The same things were measured in two ways. Each way mixes the same 11 hidden numbers, adds some noise and spreads widely along 6 directions of its own, which tell nothing about the thing.
Some things both ways: the first way, then the second way.
[  6  16   1   1   1  -4   3   9  -1 -17  10 -13   5   4  -1   5  16  -7
  -4   7  -5]
[  4  -6  -2   4  -7  -3 -11  10  -2   8  -9  14   7   5   2  -2 -10  -2
  -4   7]

[  6 -15  -4 -16  -3   1   8   5  -5  -3   5   0  -5  15  -7  -9  -2  -7
   5   0  -5]
[  1 -14  -2  12 -12  -5   3   5 -14  13 -10  11  -3  -2   2  -9  -3   1
 -18  19]

[-12 -14  15  -2  -4   3  -7  -3   7  15   1   1  -2  -4   1 -12 -18   3
   5   6  -2]
[ -9 -13   6   7  13  -9 -17  17  -8  17  -8  -7  -4  -6   1  -7   3  -2
  -9  19]

[  1   3  -3 -13  -1  -2   7  10  -5   0  11 -10   3   5   2  -2   9  -2
  -2   8  -8]
[-3 -8 -6  1 -9 -4 -3  1 14  3 -5 -7 12  2 -3  3 -4 -6 11  7]

[  7 -16 -12  -4  -5   1   2  -5 -11  11   0   2  -7  -1  -9  -4  -3   0
   0  -4   4]
[  0  -9  -6   2   0 -10   8   3   8  -2 -20 -11   9 -11  -3  -3   4   7
   8   6]

[-14   4  -8  16  -8  14 -17 -12 -13  16  -8   0   1  -4 -15   8   7 -13
   9  -4   8]
[-13  10  15  -3 -21  -8  10   9   9  -4  -8   5  27   5  -6   0 -10 -18
  11  -7]

[  7  -2   3 -10   5  -4   5   6   8  -9   6  -1  -3   2   3  -9  -1   2
  -4   7  -6]
[-9  6  4  2  3  0  3 -3  9 -2  2  1 14  5 -4 10  9  5 20  1]

[  0  13  -4 -16   1   0   4   4  -2   6   1  -4  -4   1   5   3  17   7
   5   5   1]
[-12   2   0  -3   5  -5   5  17   3  -5  -3   7   9   0  -2   0  -9 -12
  14   6]

[ -8  -4   4  12   1   8  -9  -9  -2  11  -1  -4  -8 -10 -13  -3  -7  -3
   1  -3   0]
[  1   2   1  -1  -5  -7   4   0   5  15  -1 -10  -2  -4  -2  -3   9  12
  -5   2]

[-11   0  -2   8  -7  -4   0  -3   6  -1  -2   2   0  -5  -2   1  -9  -9
  -9   2 -11]
[ -3   3   6   2   1   5  -4  -2   5   6   6  -1  -8   2 -17  -4   8   2
 -16   0]

[ -5 -14   6  -1   1   4   2   4   3  -1   6   5  -5  -9   4  -2   5  11
  -2   5   3]
[  3  -7 -10   9  -5  -6  -3   9  -5   9 -14   3  -3   1  -2  -4  -8  -2
   2  14]

[  6   3  -5 -23  -9  -9  11  -7  -1   5   7  -1  -3  -3  20   1   1  16
  -4   6  -7]
[ -9  11  -1  15  12   4 -18  14   4  16   7  -6  -3  13 -11   3   7 -13
  -2   4]

[  1   8  -3  18  12   7  -3  -1  11 -12  -4  -3   8   3 -11   2   1 -16
  -2  -2  -2]
[  0   3  -5  -1 -10  -8  12  -7   3  -5   0   8  16  -1   4  -1  -5   6
  14  -3]

[ -7 -15   7  -2  -2   5  -8  -4  -3  11   1  -5  -5  -4 -17  -3  -8 -10
   7   3   6]
[ -3  -7  -1  -3   5  -1  -8  -5  16   2  -9 -10   3  -1  -7   5  11  14
   1   5]

[ -7 -11 -14   0   0  10   1  -9  -2  24  -2   0  -2   2  -6  -3  -9  -2
  -5  -6   7]
[  6   9  -4  10 -17   8   3   4   1  18   6 -12  -4   8  -4   0   0  -2
   8   8]

[-17   1 -20  -4   2   8  -5  -2  -2   7   7   7   3   3 -12 -10 -10  -6
  -2   7  -4]
[ -7  -3  -8  -4  18  -6  -4   0   8   1  -6 -11  -4  -7 -10   3  10   3
  16   3]

[ 4 -7 -9 17 -3  7 -6 -6 -7  1  1  3  5 -5  0 -1 -1  2 -9 -6  1]
[  3  -8   7  -1   0   2   5   5  -9   1 -10   1  -2 -10  -9  -7   2  -3
   6   2]

[  0  -8 -18  -3  -4  10  -2  -5 -15  15   3  -1  -1   0  -3  -6   1  -4
  -4   0   4]
[  0   8  13   4  -7  12   2   5  -2   7   5   5   2  11  -3   4  -4 -10
  14  -2]

[  0  -5  -2   4  -3   1   2   3   1  -8   3   1   0  -5   4  -9 -11   6
  -6  -1  -2]
[ -1  -6  -8 -10  16   2   6  -5  10 -14 -10  -4   4   2  -6   5   9   2
  18   1]

[ 4 -6 14 -5 -2 -1  4  4  2 -1 -5 -3 -5 -5 11  1  6  8  2 -2 -4]
[  1  -8  -4   1  -3  -1  12   1  -6   4  -2  -3 -12   1  -3  -9   0   7
 -14  18]

[ -9   6 -11   1 -12  -2  -3  -6  -3   2  12   6  -1  -3   5 -10  -1  -1
  -3  17  -6]
[-5 -3 -2  4 18 -8 -7 -1  5  0 -5 -4  5  0 -7  3 11  8 10  4]

[-17   6   2  12   9   8 -10  -1  11  -8  -2   9   6 -11  -3   2   1   1
  -2   5  -3]
[ -9  12   0   2 -12 -12   9  -1   3   4  -7  -6   8   6  -1   0  -5  -2
  18   2]

[ 13 -10   3  -3   0  -2   8  -4   4  -7   4 -10  -8  -1   2  -2  -4  -5
 -10   0   4]
[ -4  -7   8   0 -13   9   5   5 -14   4  -4  24   1  -3  15  -9 -13   3
  -4   7]

[  8 -14   7   3  10  10  -7  -1  -3   2  -9  -5  -1  -5 -10   8   9  -5
   2  -7   9]
[  4   0  -1  12  -4  -1  -5   8  -2  13 -14  -7  -3   8  -1  -1   2  11
  -2  18]

[ -5   2  -3  -4  -2  -1  -1   3  -1  -4  -2   4  -4  -4  -2  -5   1  -3
   2   5 -12]
[ -5   3   4  -8   9  -8   8   2   6 -11  -2   8   4  11  -3   1  -6  -1
   6  -1]

[  1  19 -13  -9  -6  -7   5   0   1  -6  13  -7  11   8   6   2   4  -3
  -7  11  -3]
[ -4  -3  -5  -3  18   5 -22   5  10  -6  -5  -1   7   4 -12   7   4  -5
  16   1]

[ -2  21 -17   5  10  14  -7   3 -10   1  -2  -9  10  11 -11   6  20 -16
   1  -2  -2]
[  3  -2  -9   4  17  -5 -10  11   1   8  -3 -11  -7   1 -13   4  12   9
   7  18]

[  2  -3   4 -19  16   1   2   8   5  -5   1  -4  -1   1 -12   2   0   6
   5  -2  -3]
[ 13   9 -10  -6   1   3  -8  -1   8   9   0  -4 -14  19  -7   4  -4   6
   5   2]

[  4  -4  -8  16   2  -3   1 -11   8 -17   2  -2   1  -4  -6   4 -14 -16
 -25  -5 -10]
[ -8  12  14  -4 -20   6   6 -12   3   1   0   2   6   4  -4  -1   2  10
   7  -3]

[  3   7  -3  14   3   9  -8  -4  -9 -10   2  -2   5 -12   6   7  14   2
  -8   0  -1]
[ -2   5  12  -1 -13   6  14  -8  -6   8   0   2  -5  -3  -4  -5   4   5
   3  -2]

Other things, the second way, with their names:
(748): [ 5  4  8  7  3 11  2  0 -1  0 -4  5 -1 21 -6  3  7  4 -6  5]
(72): [ -7 -16  -7  -4   0 -18  -3  10   4   3 -21 -10  10 -17  -4  -4  -2  -5
  11  11]
(279): [  2   2  -4 -12   7   0   1  -2  11 -11   0 -11  -4   4 -23   2   4   4
  13   4]
(33): [  2   1   1  11 -22  -6   3   7 -10  18 -15  12   3   3  14  -9 -10   6
 -13   7]
(710): [ 13   3  -4   5   0  -2   3   2   4  14   7 -10  -6  17   2   0   0   8
  -4   8]
(483): [  8  12  -5 -11   9   6   3 -13  16 -15   5  -1   0  24 -18  13   8  10
  20  -2]
(399): [-1 -3 -9  2 10  1 -5  7 -1  0  6  4  2  6 -7  0 -2 -9  8  6]
(17): [ 10 -13  -6   6   0  -2   0  -3   0  10  -6  -7  -1  -2  -3  -3  10  12
  -7  11]
(59): [-17  -4  11   5  -4  -5   5   9  14  -2 -18  -2  25  -7   2   4   3  -7
  12  -3]
(102): [ -3   6   5  -5  -6   3  11 -11   6  -6  -7  -7   3  14   0   5   0  10
  21   7]
(92): [ 10  -4  -7 -11  12   0  -8   4   9   0   1  -4  -9  13   2  -1 -10   7
   2   6]
(446): [-10   5   2   2 -10 -11  13  -5   0   3  -6   5  15   0  11  -1  -3   4
  13  -2]
(718): [ -1  -5 -11  -6   9  -3  -3   0   6  -9  -9  -8  -3   4  -5  -2  -5   3
  11  11]
(315): [-16   5   5  12  14   2 -18  13   3   6 -13  -2  11  15  -3  10   7 -11
  15   9]
(66): [  8   1  -9   2 -42   0  22  -4  -6  13  -8  -2   0   0  17 -12 -22   4
   5  11]
(42): [  2   1   4 -15   7   8 -10   5   2  -8  -4  14  -5   6 -10  -1  -9  -4
   7  -6]
(777): [11  5  0 -2 -2 -6  7  0 -4 11 -6 -9 -9  8  5 -3  3 24  2 12]
(323): [ -2 -11  -3 -14  10 -15  10  12   3 -16 -16   2   8   2   0  -2 -13  -7
  15  10]
(137): [ 16  14   0  17  12  11 -29  21   2  15  -5   4   4  35  -4  12   6   2
   0   8]
(225): [  8  -5   0   2   4   5  -3  -6  -9   6  -4  -6 -13   1   0  -6   4  17
   3  11]
(390): [  2   3   2  -1   7   4   0 -10   5   1   1  -4   0  11   1   7   9  17
  14   6]
(538): [ 17   3  -3   0  -8   0   2  -2   0  -4   0  12   3  18  -1   0 -12   7
   5   1]
(616): [ -1  -6   0   8  -7 -10  -6  17  -5  12 -17   5   2   1   4  -9 -12  -6
 -10  10]
(197): [ 13  -4  -8   8 -10  -4  14   4  -9  12 -11  -5  -2   1  14  -6  -3  13
   2  14]
(611): [  6   5  -6   2  -9  -3   8   1   7   7   0 -10   4   0  -7   2   7  11
   7   6]
(422): [ 14  -9 -11  -5  14  -1  -9  10 -12   0  -9   9  -9   8   4  -5  -6   3
   3  11]
(283): [ 0 13  3  5  6 -1 -9  8 -1  7 -1 -2  3 17 -8  5  1 -8 14  0]
(312): [  0   1   9   0 -23   4   4  -1   1   9  -4   3   7  -8  -5  -4  -2   1
   5  -3]
(824): [ -3   0  -6 -10  11   0 -12   7  10  -9 -10  -3   4   5 -13   8  -1  -1
  28   8]
(98): [ 10  -2 -19  -2   6   1   5   0  -1   3   3   0  -7   2  10  -3  -1  14
   5   9]
(503): [ 8  0 13  1 -8  9  5 -5 -6  5 -2  4 -3  6 -6 -5  3  6 -7 -1]
(293): [ -2  -4 -13   1  -2   2   3 -10  16  -5  -1  -9   3   1 -14   6   7   3
  13   7]
(821): [  1  10   6   5   8  14 -14  -1  -6  18  19   9  -9   4  -7   1  15   4
  -8  -9]
(415): [ 1  8 -1 -4 -9 -2  5  0  3 -3 -7  5  1  9 -5 -1 -8  1  9  2]
(565): [ 12  -4   2   0  -9   0   6  -4  -6  11  -5 -19 -13   8   2  -8  -2  12
  -1  15]
(566): [-1 13  1 10  6  9 -9  2  9  2  2  2 12 14 -8 10 12  2 11 -6]
(280): [ -1   3  15  10 -15  11   4  -3  -2  11  -5  -5  10  -6 -11   1  14  -1
  11  -5]
(180): [-12   3   9 -10  -1  -1   3  -4   0 -11  -4  11  14   0  -4   2  -1   1
  23  -1]
(460): [  8   2  -3 -14  13  -3  -7   5   3 -17   0   6  -2  14 -15   0 -17 -10
  19  -3]
(259): [ 13  10   2   6 -19   1   0   2  -3   7   9   5   6  13  -6  -4 -15 -11
   7  -7]
(494): [  2   2   0 -10  -1   2   4   7  -7  -8   2   8   2   8  -2  -2 -11  -5
  17   7]
(434): [  1   3 -13  -1  17  -5  -2   3  14  -9   3   0   9   7  -5   7   2   6
  19   1]
(50): [ -8  -2   2  -9 -13  -2  16  -3  -5   2  -3  -3 -10  -2  -1 -10 -12  -4
   5  10]
(586): [ -2   2  -2  18  21  -1 -17  17  -8  18  -2  -3  -8   4  -9  -2  12  -3
  -8   8]
(523): [ -4  -1  -7  -2  13  -7 -17  14   4   0  -1  12   1   5  -8   0 -10 -10
   3   2]
(284): [-13  12  14  10  -5  -2   7   1   8   3   5   7  16   6   0   5   4   3
   6  -5]
(22): [-5  6  7  4 -4  1  6  6 -9  5 -7  6 -9  7  1 -5 -7  1  3  9]
(698): [-18   0  13   0  16   7  -7   9   4  -1  -1  -1   6  -7 -17   2  16 -11
   5  -3]
(605): [ 3  4 -2  1  0 -6 -3  3  3  2 -3  9  3  3 -7 -1  1  9 -4  0]
(19): [ 13   9  -4 -10 -13  10  -1 -17  13  -3   3  -1   3  23   3   7 -10   4
  24 -10]
(406): [ -5   4   7   2  -2  -1   2   1  -4  12  11   2  -6  -6 -14  -5   4  -6
  -3  -2]
(432): [  1 -11   7  -4  -8   2  15  -9   0   1 -10   0  -6  -6   4  -8  -1  17
  -8   7]
(123): [  9  17   1   2  -9  10 -10  -6  -4   5  14   4  -9  24 -14   1  -7  -1
   9   1]
(602): [ -9 -12   2   9   0  -7 -13  15  -6   8 -17   9  12  -8   5  -6  -4  -6
  -2   8]
(272): [ 6 -8  0  0  1  6 -4 -1  2  8 -9  3 -6  0  0 -1  3  4 -2  1]
(345): [  4 -13 -11  -6  14   0  -3  11  -5   3  -4   1 -10  -5   2  -2  -3   2
  10  15]
(405): [ 11  -1   7  16 -10  -8  -1  11 -20  28  -5   5  -7   1   7  -9  -2  10
 -10  13]
(126): [ 4 12 -9 -4  7  6 -2  6  6 -8 -1  6  0 25 -5  8 -4 -1 16  6]
(74): [ -8  14  14   4 -19   5  11  -5   1   2   0   0   6   7  -3   0  -1   6
   9   1]
(189): [-11  -2  -5   4   7 -11   0  16   0  -6 -20   9  14  -1   3  -2  -4  -3
   6   9]
(381): [  0   9  -1   0 -14   4  14  -3   7  -1 -11  -1  10  18  12   4  -1  12
   7   8]
(326): [ -6  -4   3 -19 -16 -12  14  -3   3 -12 -11  12   8  -8  -1 -10 -17   1
   4  -3]
(412): [  5   3   3   0 -18   4  -6  -8   2  13  -6  -2  -7   7   0  -3  -3  17
  -5   8]
(646): [ -3 -10   0  -8   4   3   2 -10  13 -12  -6  -3   8  -3  -6   6   2   6
  21   2]
(569): [ -7   4   8   5   1   3  -9  11   0   4  -8   6   3  20  -7   4  -2 -13
  -2   8]
(740): [  8   1  -2  -2   3   8 -12   5  -3  11   7   0 -11   6  -8   1   2   4
   4   9]
(217): [  1 -12  -3  -1  -6  -4  12  -2  -5   5  -6  -3  -6 -13  -1  -8   1  10
   3  13]
(87): [ -4   0 -12   6  -6  -3  -5   5   6   5  -5  -7   8  -4  -7   1   0  -3
  14   7]
(506): [  7  -1  -5   4  -9   2   6  -8  -3   2   2 -12  -2  -2 -13  -5   2   4
  11   7]
(573): [  3   3  -3   2 -11   3 -12   7   4   2  -3   2   7  11 -10   0 -12 -13
   8   1]
(70): [ 0  8  2 12 -3  4 -2  3  9 -1 -6 -1 13 14 -9  5  5 -2  4 -2]
(4): [  9  17  -6  -2 -15   9  14  -7   4  -5  13  -1   2  35   5   4 -13   2
  15   8]
(47): [ 1  2 -4  0  8  6 -6 13  7 -3 -9 -4  8 16  2  9 -3 -5 22 10]

Some of these things the first way, each followed by its name:
[ -1   8   2  12  11   6  -6   2   7 -14   4  -9  15  -5  -4   5  -1  -7
  -5   2   2] -> (19)
[ -7   5   6 -11  -3  -7  -4   4   7   7  11   3  -2   2  -5  -2   6  11
   8  14  10] -> (312)
[  5   8  -2  -5   4  -4   3   6   7 -16  -2   0   0   2  -3   3   6  -1
   0   2   0] -> (189)
[  4   9 -17   9   2  -3   6   1   6 -10   4   1  15   8   8   1   3  -5
 -18   0 -14] -> (506)
[  7  -8   4  10   2  -3   5   2   3 -14   0  -4  -3 -11   2   3  -3   1
 -16  -6 -10] -> (616)
[  5  16 -21 -12   0   3   1  -4 -10  -1   1  -7  12  12  -2  10  13 -12
  -1   1  -3] -> (718)
[ -1   4  -4 -12  -5   1  -2  -1  -6   3   4   3  -5   4  -3  -2   9   3
   9   5   1] -> (483)
[-12 -12  16  21  10   0  -3   6  34 -11  -6   8   4   0 -10 -15 -37   0
  -5  -5  -1] -> (422)
[-10  -6  14   6   2   1  -7  -4  13   2   0   1  -2 -11  -5   4  -8   7
   0   2   9] -> (42)
[  4  -3   2   0  17   4  -8   2   9  -3  -8  -1  -2   4 -22  -4  -7  -8
   3  -6  -2] -> (777)
[  6  -3   4  -6  -1  -3   2  -6   0   0   3  -1 -11   0  -8   2   5   1
   6   2   1] -> (605)
[12 -6 12 -3 10 -3  2  0 13  1 -5  0  8 -1  4  7  5 11  6 -4  1] -> (259)
[  1 -13  17 -11   4   1   1  -3   5   6   4   3  -7  -9  10  -3   2  21
   6   2  -5] -> (406)
[-1 14 14  2 -3 -8  3  5 11 -9  9 -5  9 -8 19 12 16 16 -4  9  0] -> (573)
[-4 -7 -5 -1  3  3 -1 -4  1 -2  0  4 -5 -2 -9  3 -2 -3 -3 -2  0] -> (415)
[  0 -18  11  20   2  -7   2   2  23 -12 -10   7   0 -14   1  -2 -17  -1
 -15  -5  -3] -> (70)
[-8  3  9 -5 -5  3 -6  3 -6  7 13 -1 -1 -5  4 -2 12 16 10 10  4] -> (72)
[ -6   5  -7   4  -6   3  -3  -2  -1 -11   5   2   7  -6  10  -3  -4  -2
 -11   7  -1] -> (315)
[ 13   5 -11 -17  -3  -4   1   8  -7  -9  -6  -1   6  15  -8  -1   7  -9
   9   0  -1] -> (748)
[ 10   2 -19  -6 -21   2  -4 -14 -27  13   7  -2  -3   5  -1   0  10  -3
   6   3   6] -> (503)
[ 8 -1  3  0  5 -4  3  9  9 -5  1  1 -2 -2  1 -9 -1 10 -2  3  2] -> (197)
[ 2 -2 -2 -2  0  2  1  3  3  6 -2 -4  1  0  0 -4 -4  1 -3 -1  8] -> (47)
[  0   0 -15  -5  -8  -2  -1   2 -11   1   4  -2  -2   2 -10  -4   3 -14
  -3   7  -4] -> (432)
[ -3   4  16   4  10  -4  -2  21  16 -22   5  -3   9  -9   0  -4  -1   8
  -3   8  -3] -> (272)
[-3 11 11 12  2  7 -6 -4  7  1 -2 -3  4 -4 11  5 10  7  1  0  6] -> (494)
[12  3 -2  0 15  2  6  4  6 -5 -6 -9  2  1 -3  3  8 -8 -3 -3 -4] -> (434)
[-17   8  -6  20   1  12  -6  -4   3   8   1  -3   3 -10  -3   7   7  -6
  -6   3  12] -> (66)
[ -7   2 -14  -2  -9   8  -8 -11 -11  15  -2   0   3   2  -5   0  -3  -8
   3   0   6] -> (698)
[-10  -5  -2  -4 -13  -1   0   1  -3  -3   3   5  -3  -1   3  -6  -7   0
  -3   5  -6] -> (569)
[ -2  10   8   6   0  -8   0   7  11 -21   7   0  -2  -8   0   1   6   4
  -5  10  -1] -> (33)
[  9  -4  -4  12   7   1   6 -12  11 -11   2  -8   1   1  -4  -5 -25  -9
 -18 -10 -10] -> (821)
[-2  2 -6  1 -4  4  4 -7  4  9 -8 -3 -1  3  5  0 -3 -8 -3 -3  1] -> (4)
[-5 -2 -7  9 -5  8  4 -8 -1  8  2 -2  1  0  9 -5 -6 -4 -6 -1 -3] -> (399)
[-15  12  13  12 -10   8 -19  -5  -5  16   2   2   8 -14  13   2  15  12
  11  12   9] -> (565)
[-4  6 -4 10 -4  5 -7 -6 -3 -1  7 -3  1 -6  3 -6  3 -8 -6 11  0] -> (390)
[-3  2 -9 -5  4  2 -1  2  3 -9 -2  6  1 -4  0  2  6 -2 -8  4 -4] -> (22)
